The rows are grouped in 3 ways, from coarse to fine. Each group lies inside one group of the grouping before and may be the whole of it. The rows also spread widely along 12 directions, which tell nothing about the answers.
In the rows, 128 means zero.
Known rows, each followed by its group in each grouping:
[125,123,105,139,128,138,108,155,136,136,124,122,107,141,142,81,127,120,130,153,148,124,88] => J_720 J_729 J_868
[137,127,147,115,123,126,94,145,128,128,130,98,115,136,148,163,150,123,114,165,94,119,129] => J_326 J_37 J_655
[130,136,136,131,162,135,114,160,114,122,173,125,119,105,131,95,160,108,113,127,128,118,132] => J_720 J_595 J_66
[135,120,147,111,117,118,145,102,115,125,141,161,159,115,109,150,133,124,123,91,130,128,171] => J_720 J_595 J_698
[93,129,148,99,123,98,109,139,101,126,146,116,152,105,139,155,115,119,105,109,109,99,146] => J_720 J_595 J_723
[157,116,136,141,124,134,105,166,121,82,121,129,118,87,164,91,158,123,107,112,117,140,110] => J_326 J_37 J_907
[114,145,142,136,127,138,125,153,103,147,122,127,107,107,129,107,132,120,94,151,106,136,177] => J_720 J_585 J_248
[131,104,117,145,116,131,134,107,122,113,116,143,140,124,141,112,131,109,130,132,139,132,129] => J_326 J_863 J_118
[130,108,121,107,127,151,90,156,130,107,105,132,132,123,152,153,141,118,122,129,111,119,94] => J_326 J_863 J_537
[120,106,139,107,114,94,97,106,120,108,112,150,150,111,131,142,137,125,125,116,118,128,95] => J_326 J_863 J_537
[138,134,119,140,114,135,117,141,139,137,144,105,124,152,131,119,122,139,129,157,139,121,122] => J_720 J_595 J_723
[126,118,124,130,128,102,109,119,106,121,86,131,141,112,119,128,122,127,123,132,148,124,124] => J_720 J_595 J_66
[140,127,140,111,115,133,110,144,123,164,128,102,103,175,133,135,122,87,110,163,124,104,179] => J_720 J_585 J_248
[113,125,125,143,111,138,106,155,128,108,137,106,131,102,155,122,137,155,111,155,100,132,106] => J_720 J_585 J_248
[129,137,121,130,125,173,136,169,135,131,104,133,106,126,153,128,126,139,118,136,107,150,129] => J_326 J_863 J_118
[157,111,128,154,131,117,160,123,126,124,82,121,107,137,152,96,121,110,122,131,152,140,153] => J_720 J_595 J_698
[115,142,143,158,113,126,120,125,108,141,120,143,103,101,126,75,146,132,101,174,103,163,151] => J_326 J_863 J_537
[110,129,95,132,167,140,166,127,123,155,76,170,115,139,117,100,105,100,140,111,173,131,129] => J_720 J_585 J_248
[125,146,107,114,145,132,101,164,121,137,100,129,126,129,110,140,113,133,125,121,154,113,111] => J_720 J_585 J_248
[189,139,144,150,127,121,154,144,138,118,103,98,103,136,140,119,130,148,116,128,138,153,157] => J_720 J_595 J_66
[120,143,128,120,141,134,115,158,130,133,120,136,122,116,125,130,133,150,123,128,122,136,109] => J_720 J_595 J_698
[119,144,123,149,100,114,140,126,124,117,127,130,139,103,136,117,113,164,123,124,127,148,122] => J_326 J_37 J_655
[164,143,128,114,120,159,122,141,141,142,108,120,130,156,104,183,127,157,131,143,129,134,151] => J_720 J_595 J_66
[127,122,114,144,116,130,75,141,108,102,125,172,148,76,101,70,155,143,122,125,147,142,92] => J_720 J_595 J_698
[125,125,149,122,110,110,108,125,130,135,155,135,126,128,128,101,147,134,120,145,112,137,120] => J_720 J_595 J_723

New rows. What belongs after each?
[143,106,129,112,143,129,117,137,141,114,137,154,132,130,135,111,154,113,138,106,139,127,93] => J_720 J_595 J_698
[130,110,112,113,152,119,145,115,135,133,105,144,131,158,136,138,116,89,146,106,160,112,112] => J_326 J_863 J_118
[123,139,167,112,122,94,114,137,127,144,165,111,104,129,139,112,146,128,107,146,96,132,133] => J_720 J_729 J_868
[154,166,127,143,160,175,146,168,124,133,121,138,101,108,116,136,151,142,116,131,121,151,162] => J_326 J_37 J_655
[144,134,104,140,135,158,135,151,152,139,140,110,119,163,133,120,123,135,142,149,152,124,111] => J_720 J_595 J_66
[108,112,120,132,151,130,129,137,115,110,148,123,143,106,148,127,137,105,120,120,127,104,125] => J_720 J_585 J_248
[146,141,149,105,127,97,98,124,119,151,118,130,124,144,94,141,133,129,122,137,139,126,142] => J_720 J_595 J_66
[135,130,143,125,130,107,141,119,141,140,134,136,117,140,129,109,136,137,131,132,128,148,118] => J_720 J_595 J_66
[137,116,142,111,146,113,151,112,138,122,121,141,136,129,134,152,138,134,136,106,124,137,119] => J_720 J_595 J_66
[134,118,143,122,94,109,73,138,115,110,133,126,142,108,125,113,142,139,110,138,118,126,116] => J_720 J_595 J_723
[109,118,113,128,111,144,128,131,117,134,120,125,147,133,136,144,109,119,124,138,135,109,151] => J_720 J_595 J_698
[116,123,128,122,143,118,136,122,119,126,138,143,137,122,134,127,130,105,127,112,134,119,129] => J_326 J_863 J_118
[121,131,149,122,120,101,102,135,122,126,152,132,128,110,127,108,147,139,115,134,113,134,115] => J_720 J_595 J_698
[165,137,134,129,128,126,143,122,134,146,147,136,115,153,108,106,135,114,129,122,155,129,157] => J_720 J_729 J_868
[97,105,124,117,124,145,149,147,147,146,119,130,106,155,184,102,116,107,130,141,109,129,106] => J_720 J_595 J_723
[154,130,140,124,92,122,133,105,139,140,142,140,134,147,108,126,131,145,129,132,132,143,146] => J_720 J_729 J_868
[105,105,141,130,133,105,150,127,112,105,138,127,132,92,174,104,132,107,111,105,111,122,129] => J_720 J_729 J_868
[115,153,139,126,163,100,136,138,112,140,106,107,109,121,134,152,118,124,111,135,123,123,140] => J_326 J_863 J_537
[129,120,143,128,87,113,102,123,107,136,107,132,130,123,125,107,122,124,106,149,123,132,160] => J_720 J_595 J_723
[127,112,137,115,138,126,148,119,128,121,167,132,137,133,154,138,142,88,129,107,122,107,143] => J_326 J_37 J_655
[109,123,123,132,154,123,146,115,94,127,116,161,147,94,112,121,128,102,119,104,149,119,165] => J_720 J_595 J_698
[104,125,131,173,122,86,140,120,111,109,127,82,131,97,164,101,114,145,110,158,123,129,127] => J_720 J_595 J_723
[111,127,109,110,125,129,140,138,139,132,142,116,145,145,142,153,100,130,138,108,144,102,108] => J_720 J_729 J_868
[140,142,136,115,120,134,130,151,121,135,136,112,125,131,131,148,116,127,111,118,126,115,163] => J_720 J_729 J_868
[123,121,137,119,116,120,103,126,122,123,108,158,126,109,130,119,149,130,124,135,111,146,106] => J_326 J_37 J_655
[125,132,125,108,141,156,111,157,131,144,115,151,107,138,132,125,143,109,126,137,121,130,118] => J_326 J_37 J_907
[128,137,101,146,133,156,127,139,140,117,106,130,134,118,130,149,132,163,140,147,130,141,92] => J_326 J_37 J_655
[135,118,121,115,118,121,109,120,125,143,131,161,137,147,104,101,129,103,135,120,162,118,129] => J_720 J_595 J_698
[122,131,101,148,113,159,121,139,119,148,139,131,124,139,118,90,121,113,125,158,154,117,146] => J_720 J_729 J_868
[136,157,144,130,122,109,134,128,130,148,130,114,124,134,109,149,122,163,120,143,124,140,150] => J_720 J_595 J_698
[100,117,121,106,96,89,104,113,141,147,135,99,148,173,138,153,94,134,140,152,137,98,93] => J_720 J_595 J_723
[133,132,120,125,132,161,126,138,131,133,124,147,128,130,124,144,141,126,130,137,124,131,134] => J_326 J_37 J_907
[130,136,144,123,131,95,141,135,137,122,150,111,119,131,156,122,124,129,120,111,119,129,114] => J_326 J_863 J_537
[140,114,136,130,117,104,105,104,135,131,170,128,140,148,115,107,149,119,135,149,142,117,116] => J_720 J_595 J_723
[138,118,131,121,87,148,127,119,126,145,122,164,128,137,115,105,130,124,121,132,127,143,157] => J_720 J_729 J_868
[133,140,141,116,125,81,120,80,115,154,130,173,137,135,74,119,139,117,136,125,153,136,141] => J_326 J_37 J_655
[138,144,136,128,126,120,116,139,127,114,168,143,136,106,118,109,144,140,119,106,129,136,115] => J_326 J_863 J_537
[127,119,107,118,129,96,103,105,99,130,63,164,151,116,85,128,108,117,133,106,184,115,120] => J_720 J_729 J_868
[144,119,142,121,141,121,165,120,133,117,119,127,127,123,146,152,131,129,125,103,121,134,142] => J_720 J_729 J_868
[95,136,116,123,108,157,141,163,134,144,137,112,119,143,171,130,99,126,118,140,106,123,133] => J_326 J_863 J_118
[123,131,119,123,137,129,82,124,105,144,95,153,136,122,82,131,138,124,126,155,149,122,127] => J_720 J_595 J_723
[116,132,122,121,148,138,114,129,111,142,104,150,130,118,102,144,138,122,122,141,131,125,139] => J_720 J_585 J_248
[120,142,131,128,159,127,110,156,93,137,89,116,107,110,132,139,129,97,103,145,127,111,162] => J_326 J_37 J_907
[187,133,135,158,128,124,140,139,158,110,111,96,95,147,155,118,142,152,127,150,127,157,109] => J_326 J_863 J_537
[134,119,124,124,105,143,148,112,153,119,156,119,152,147,147,177,130,147,143,131,112,125,120] => J_326 J_37 J_655
[160,143,153,132,109,89,131,99,122,137,145,135,128,137,102,118,134,129,118,124,138,141,162] => J_326 J_863 J_537
[116,140,125,106,146,123,149,122,129,147,98,181,127,120,102,126,121,142,137,94,143,148,111] => J_720 J_729 J_868
[122,120,138,116,141,107,156,114,127,113,151,122,147,124,153,162,123,113,125,95,121,112,137] => J_326 J_863 J_537
[122,142,113,124,112,164,77,182,136,147,125,99,102,155,143,130,126,131,118,184,112,120,107] => J_326 J_863 J_118
[123,107,133,131,140,104,125,94,111,111,106,144,153,102,118,142,143,129,129,129,133,130,124] => J_720 J_595 J_66
[109,127,128,98,136,175,114,152,127,121,162,151,147,112,135,170,149,123,122,116,93,117,126] => J_326 J_863 J_537
[129,105,113,142,96,117,99,105,112,138,115,117,140,151,119,113,118,98,123,169,154,104,151] => J_720 J_585 J_248
[140,132,134,132,123,149,140,142,129,120,142,135,123,120,144,120,137,124,116,119,115,138,144] => J_326 J_863 J_537
[121,135,141,139,147,98,116,154,114,117,100,88,111,103,156,128,128,142,107,149,115,130,117] => J_720 J_595 J_66
[114,119,135,122,118,121,115,128,100,136,131,136,130,115,128,109,129,96,108,131,129,112,161] => J_720 J_729 J_868
[105,139,119,117,118,123,93,132,107,143,127,125,144,122,103,151,117,134,120,147,134,106,133] => J_720 J_729 J_868
[131,128,126,144,121,131,159,124,137,105,144,141,141,107,149,119,134,147,130,106,124,146,117] => J_326 J_37 J_907
[135,136,131,74,160,147,119,162,149,139,109,169,115,135,119,154,142,138,139,88,124,137,80] => J_720 J_729 J_868
[114,95,124,112,99,120,125,102,131,144,118,137,135,159,143,125,118,100,133,145,131,114,127] => J_720 J_729 J_868
[153,144,111,122,163,144,147,124,150,116,117,149,146,130,102,185,135,165,154,99,148,140,94] => J_326 J_863 J_118
[119,125,112,147,137,157,100,147,110,142,117,151,114,119,113,74,146,105,120,164,145,129,132] => J_720 J_595 J_723
[155,137,120,137,120,113,104,122,114,124,129,117,139,134,103,134,123,120,122,133,160,112,145] => J_326 J_863 J_537
[102,112,110,125,145,136,118,133,109,127,86,152,139,109,128,129,125,112,127,128,141,119,119] => J_720 J_595 J_698
[131,144,129,124,150,116,121,154,111,132,105,128,122,114,119,127,121,126,115,113,146,122,140] => J_720 J_595 J_698
[120,140,102,140,115,155,157,119,134,150,146,118,142,159,127,154,103,125,138,145,146,111,161] => J_326 J_37 J_907
[151,114,146,138,125,131,100,140,100,116,121,103,122,112,137,124,151,101,98,157,117,117,176] => J_720 J_595 J_66
[121,124,124,118,152,148,127,139,130,136,93,158,121,121,123,137,142,132,132,133,124,141,113] => J_720 J_595 J_698
[113,125,144,133,117,104,141,119,127,131,177,155,123,109,138,59,143,121,120,114,123,143,117] => J_720 J_729 J_868
[105,132,139,131,108,124,95,146,109,113,170,113,149,94,136,123,137,142,105,140,105,115,133] => J_720 J_595 J_723
[109,128,146,115,146,92,145,120,122,125,148,142,129,115,145,118,130,111,123,98,121,129,118] => J_326 J_863 J_118
[124,114,137,114,141,96,125,146,122,110,89,127,119,110,158,121,123,120,115,101,125,128,103] => J_720 J_585 J_248
[96,128,119,122,129,103,132,122,124,152,90,110,118,151,150,143,98,113,128,154,132,114,121] => J_326 J_37 J_907
[139,116,108,152,120,152,132,130,125,113,106,139,132,111,131,107,134,138,127,137,142,140,121] => J_720 J_729 J_868
